All groups share one centre, and each spreads out both ways along 10 directions, with some noise.
Some rows, each with its group after it:
[ 12   9   3  19   9 -41 -43  -1  -3 -23  14 -38  -5] | J427
[  4   3  52   8  23   9 -27   5  17 -11  12 -11 -24] | J209
[-34  12  -6 -20  20 -17  -6 -42  -3   5  12 -10   7] | J935
[ 14  16  -7   4   2 -16  -6 -27   6  35 -28  -2  17] | J122
[-22   9  -3  -5  12  -9   3 -37   7 -13  12   1  20] | J935
[ 16 -33  11  10   0  -7  34  44  -5  15 -16 -33 -10] | J427
[-12 -11  20 -10  -3  24   7 -43  14   0  19 -46 -10] | J483
[  2 -14   3   5 -19   5  22  -1  -3  20 -12   6  18] | J209
[  9  33 -14  -8   6 -23   5   7 -18  16  11  17  -8] | J122
[  3  -3   6  27 -23 -12  -1  -6 -13 -39   1   9  18] | J483
[  1  -1  10  -3 -24  -7  -1 -21   6  27  24 -14 -13] | J427
[-17 -35  13  -1  -7  12   8 -11  23  -7  -8 -19 -18] | J122
[  9   0  17  -8  -9   1   5  25  -5  20  11  16 -10] | J483
[  6 -11 -34  26  -9 -26 -11   5   6  -2  -1 -22  11] | J427
[-13   5 -44 -27 -13  25 -20 -42   8  38  -8  -7   8] | J427
[ -3   0   5  -4   8 -10   4  11  -5  -7  23   4  17] | J483
[ -5 -18  16   7 -18   3  -2   9   9  -3  20   4   8] | J483
[  3 -14 -37 -19 -21 -10 -15   8  -5  35 -12  -4  16] | J935
[-11 -11  22  31 -24 -11  22  -3 -66 -40  24 -18  61] | J935
[  2  -9  -3  22  12 -35 -10  14  -3 -37 -30   8  22] | J483
[-11  11 -18  -1   5 -12  14 -24 -26  14  -4 -25   0] | J935
[-14  13  30 -11  12 -29  18 -26  -7   7   0  11   8] | J935
[  3  -1  -3  -9  -2  24  18 -18  20  17  -8   6   3] | J209
[ 26   6  40 -12  20 -12  -5   1  -1  -5  21 -40   6] | J122
[ -1 -23 -12  10 -39 -12  21  24  -5  33  -8  12 -18] | J122
[  8  -1 -30   3   3  10   5   8  -7   9 -18 -18  -7] | J935
[ 15  11   8  -2  -3 -56 -40 -22  18   7   7 -38 -48] | J427
[-31 -16 -18  -5  -5   7 -35  -4 -25 -12   6 -24   3] | J427
[-11   8   3  -2  23   3 -16   0  -7   1  -3  11  30] | J122
[ -5   2   5  -4  12 -15  -8   8   4  -5   7   9  -6] | J209
[ -5  -9  19 -12   9  22   8  -3  15  13   5  -7 -10] | J209
[-13   7  -5  -3   7   3 -20 -26   0  -3 -13  -1   7] | J483
[ 27 -20  63  29 -29  -2  39  -8  -8 -14 -30 -29 -19] | J935
[  8  20 -27  17  11  16   6  30 -14   1  -2  19  -9] | J935
[ -5  -8   4 -33   0  18  -7 -34  19   5 -43  22  28] | J483
[ 12  -1   1  11   7  -8 -14   0  26  -8 -11   9  23] | J122
[ -3 -13  -4 -12  12  27  -8  -9  12  14 -13 -36 -24] | J427
[-10 -16 -23   1 -31  33  11  -4   8   4  17   6  -4] | J483
[ 16   1  21   3   7   4 -19  -4  17 -12   2  -7  17] | J122
[  2   9 -31  19  -3  29   4   2 -11   9  -5   0   9] | J427
[ 15 -16   6 -18   3   9 -13  19  21  18 -46  -1 -43] | J935
[ 21 -20  16  19 -13 -12   0  -8  40  11  -8 -16  12] | J122
[ -5  21  40  54   9   8 -24 -34  18 -20  54  -6  19] | J209
[  3  27 -21  -6  14  -5   8 -21  25 -19   7  26   9] | J209
[-40  15  -6   3  32  -6 -33  -5  13 -54  14  41  -4] | J427
[ -5 -27  25  -2   3   7   3  26 -14 -11 -10 -16  -7] | J427
[ -6  11  -5   0  -3  11   2  -9  32 -13  35  23 -22] | J122
[  3  -2  12  20 -12 -30  16  12  32  20  38  31   3] | J122
[-10  20  37  16   9  -6  29 -28  -1  -7  25   3  -1] | J935
[ -5  -8 -41 -19  26  -7 -11  22 -18  16 -27 -17  12] | J209
[ -5  -1 -14 -36 -28  56  17 -17 -13  21 -10  21 -14] | J483
[-12  12 -12 -12   0  11 -15 -15  -2   3  -3  26  11] | J483
[-12  -2  11 -31  21  -8 -22  28  -1  -8  -6  13 -44] | J209
[-10   8   7   6  15 -12 -21  11  -3  17  17   2  -9] | J209
[ -2  21  31  18  16 -47 -28  24 -29 -51  22  19  10] | J427
[  8 -16  84   6 -22  14  -6  12  -4  -3  20 -13 -45] | J209
[ 20  21  -3  19  -2 -12 -27   7 -26 -22  -7   2  34] | J427
[  5 -13  -8  -1   3  13  -6  -2  18  -7 -32  -3 -11] | J935
[-11 -13 -41  33  -8 -19 -11  12  -8  10  19 -37  -5] | J483
[-20  -9   3 -16  32  -1 -11   4 -50 -13 -67 -12  22] | J122
[ 20  20 -17  33  -9  -7 -24 -10 -18  10 -14 -13  15] | J209
[ -1  -5  -1   8 -22 -12  -8  -8 -18  10  -1 -12  12] | J483
[ -5   4   1 -20  14   8  -3 -13  -5   9   2 -21  -5] | J122
[ -2  -6  27  -9  11   8  14  16 -17 -25  12 -15  -5] | J209
[-36 -11 -13 -15  16  41   1  10 -31  -7 -10   9  14] | J935

New rows, each followed by its group:
[ -5 -21 -20 -27  -8 -13  35  16 -14 -10  -8   1   7] | J209
[-16  -7   2   9   3   7  -5   0  -6  -8   7   5  14] | J209
[ 20  13 -14  35  -8  12  -2 -18 -15  -6 -24  -6  40] | J209
[ 16  20  -2   8  28  47 -21 -18  -3  19 -23 -22   2] | J209
[  3  -4 -16   2  11 -12  -4  -2  22  15 -15 -16 -11] | J483
[  5  36  10 -14   9   1 -34 -31   4  -9  11  20  14] | J427
[-11 -12 -41  13  16  -5 -14  16  -8  -6  -4 -32   8] | J427
[ -4  15 -23   1  28 -23 -40  14  -6 -17 -12   3   0] | J209
[ -8  -5  41  -9   4  -8  10 -30 -12  19 -38 -11   0] | J122
[ -5 -34  32 -25 -12 -19  -1   7   6   5 -19  -9 -23] | J427
[ -5 -14  -4  11 -18  -3  -2  20  13  -3 -17  42   1] | J122
[-16 -26  27   1 -14 -15 -20  15  -4  14  19 -22 -27] | J209
[ -7  21   0 -36  32  14  -7  -3 -41 -16   4 -33 -20] | J122
[-22 -25   8  -7  13   6  -2  16   4 -17  -8   1  -5] | J427
[-16   8  -5 -12  27  12 -19  -2  -4 -36   9 -10  -6] | J209
[-11 -25  26  -2 -14  28  11 -12  32  25  -6  16   1] | J209
[ -4   9  -3  14   2  36   2 -33  38  -8 -27  49  30] | J209
[ 15   0  -7 -10  15  -9 -13   6   6  14 -13 -30 -10] | J209
[ -1 -15   8 -10 -24  12  -1  -9   3 -15 -11  -2 -21] | J209
[-11 -11  14   7 -17   2 -33   2  -7  24   0  -8 -31] | J209
[ -3   8 -35 -11   9  -2   6 -26  27 -19  -1   6  15] | J209
[ -2  -8   2  17 -20 -16  15   0  38  33  39  18  -4] | J122
[-25  -6  12  -3 -22  35  -3  -4 -14  -4  58   8   6] | J483
[-13 -11  -9  -7  -9  43   3  -7 -12 -18 -28  -7 -26] | J483
[-10 -27 -10  -9 -17 -22  -7  12  -3  20  -9  -6 -10] | J209
[  6  13 -30 -25 -20 -33 -63 -15  41  43  41  -2 -23] | J935
[ -3 -12 -27 -13   0  38  19 -24  12  16 -23  -8  20] | J209
[ -6  10 -21  25   4 -49 -12  30 -36  -1   9  13  31] | J209
[ 24   9  26  -1  13  -5 -13   7  25 -12  33  -1  13] | J122
[  8  15   2  20 -22 -22 -24 -17  -5   6  -3  19   9] | J483
[ 18  11 -17  -3   0  19  18 -35  41 -16 -36  32  19] | J209
[  8 -14  -6   8  21  22   1  16  -1 -11  -9 -33  21] | J427
[  8  13  -2  -1  27 -21 -11   2   9  10 -30  -4 -20] | J483
[-12 -21 -21  24  -8  -7 -13  15 -13 -12 -13 -18 -23] | J427
[ -1  -6  -1  -9  13  34 -10 -10  22  18 -32   6   1] | J209
[ 10   4   5  -4  -5   0   5  -8   9   1   0  -3 -11] | J209
[ 10  12  19 -16 -11  16 -10  -8  15   4  14  21 -10] | J122
[ -6 -34  10   8 -12  27 -13  -2  39  -4  -7   3  10] | J122
[-10 -10 -12   4 -11   6   5 -30  20  31  36 -39   2] | J209
[-19 -26 -15 -10 -20   0  -4  -7   5  28  -8 -23 -43] | J427
[ 4  2 -1  3  0  6  0 -8  8  3 -7 -1  5] | J209
[ -2  -5  17   3 -10 -35   7  14  10  10  17  24  -8] | J209
[ -5  11  43   5  17  41 -29 -14  12 -29  10  -3 -26] | J209
[ -8  -1  17  40  15 -22 -57  36 -39  28   4 -21   8] | J209
[  4  11  56  27   2   5 -31 -23  47 -36  14  42  21] | J122
[  2 -11  21  10  20  47  48  22  25   2  -6  11 -19] | J427
[  2   6   8 -20  15  45  -5   3 -35   3  -4  -7  33] | J427
[  9   9 -18 -15  -6 -10 -12 -22   0  29  13 -27  14] | J427
[-32 -15 -52 -13  16  19 -13   0 -18   8  12 -34  24] | J427
[  9   7  -3   0   4   4   8 -10  15  -3  -9  12   9] | J209
[ -2  26  15   2  19  -6  -1   6 -12 -11  36  10  13] | J427
[ 21   9 -40 -10   4 -11 -24  33  15  24 -10  15  -9] | J935
[ -1 -21   5 -18   7  23   1  -3  13 -17 -28 -15   3] | J209
[  6   9   1  -2   7  14  24 -15  12  -6   8   1  13] | J209
[-23  -6   8  -6  11 -10 -32   6 -22 -24  17 -17  -4] | J427
[  9   0  -2  -3 -53 -11  59 -18  -2 -19  11  27   2] | J209
[  9  15   4 -10  10 -25 -29 -17  66  -8  -1  40  -8] | J935
[ -3  -3  24 -20  13  -6  23  -2  21  16  19  -5 -11] | J427
[  1  24 -13   3  10 -13   9 -24  28 -33  23  26  12] | J209
[ -4 -15  21  17 -15  -2  -6  -2  -5  -4  15 -18   9] | J209
[  9   0  22   3   2  -5   6   0   4 -20 -10  -1  -9] | J483
[ 16 -10  19 -21 -32  -9  13  27 -14  38  14  28  28] | J483
[  2  22 -31 -28 -11  -4  13  -1  -6  60  21  14 -16] | J122
[  8  29 -31   3  11  22 -23  12  21  25   2  30 -43] | J935
[ -2  -4   6   6  -9   7 -16  -2 -14  -4 -20  -4  -2] | J122
[-13 -27  50 -22   2  16   4  21  -8 -17 -25  13 -21] | J427
[ 12 -13  15   0  12 -23  11  21   8  12 -14 -34 -50] | J427
[ 15  15   9  -7  -3  -2   7 -14  -2 -23  22 -22 -25] | J209
[  8   3  -9 -30  26 -17   2   1  12  24 -34  12  14] | J483
[  1   7  10  23  -4  -3  -5   3 -10  -3  -2  15  19] | J209
[  2  -9  -4  14  14 -22  18  18 -11 -10  13 -45 -14] | J483
[-15   7  -1 -24  30  19  -5   4  24  -8   4  29  -2] | J483
[-20 -53  62 -28  -8  15 -19  20  -5 -31  12 -45 -51] | J209
[ 17  -8  19 -18 -12  32  24  -5  14   9 -38  21 -10] | J209
[ 26   9  38  -8  -6 -10 -12 -10   3   1   5 -10   8] | J427
[  4  29 -39  21  28  10  -4 -32  16 -22  -2   3  52] | J209
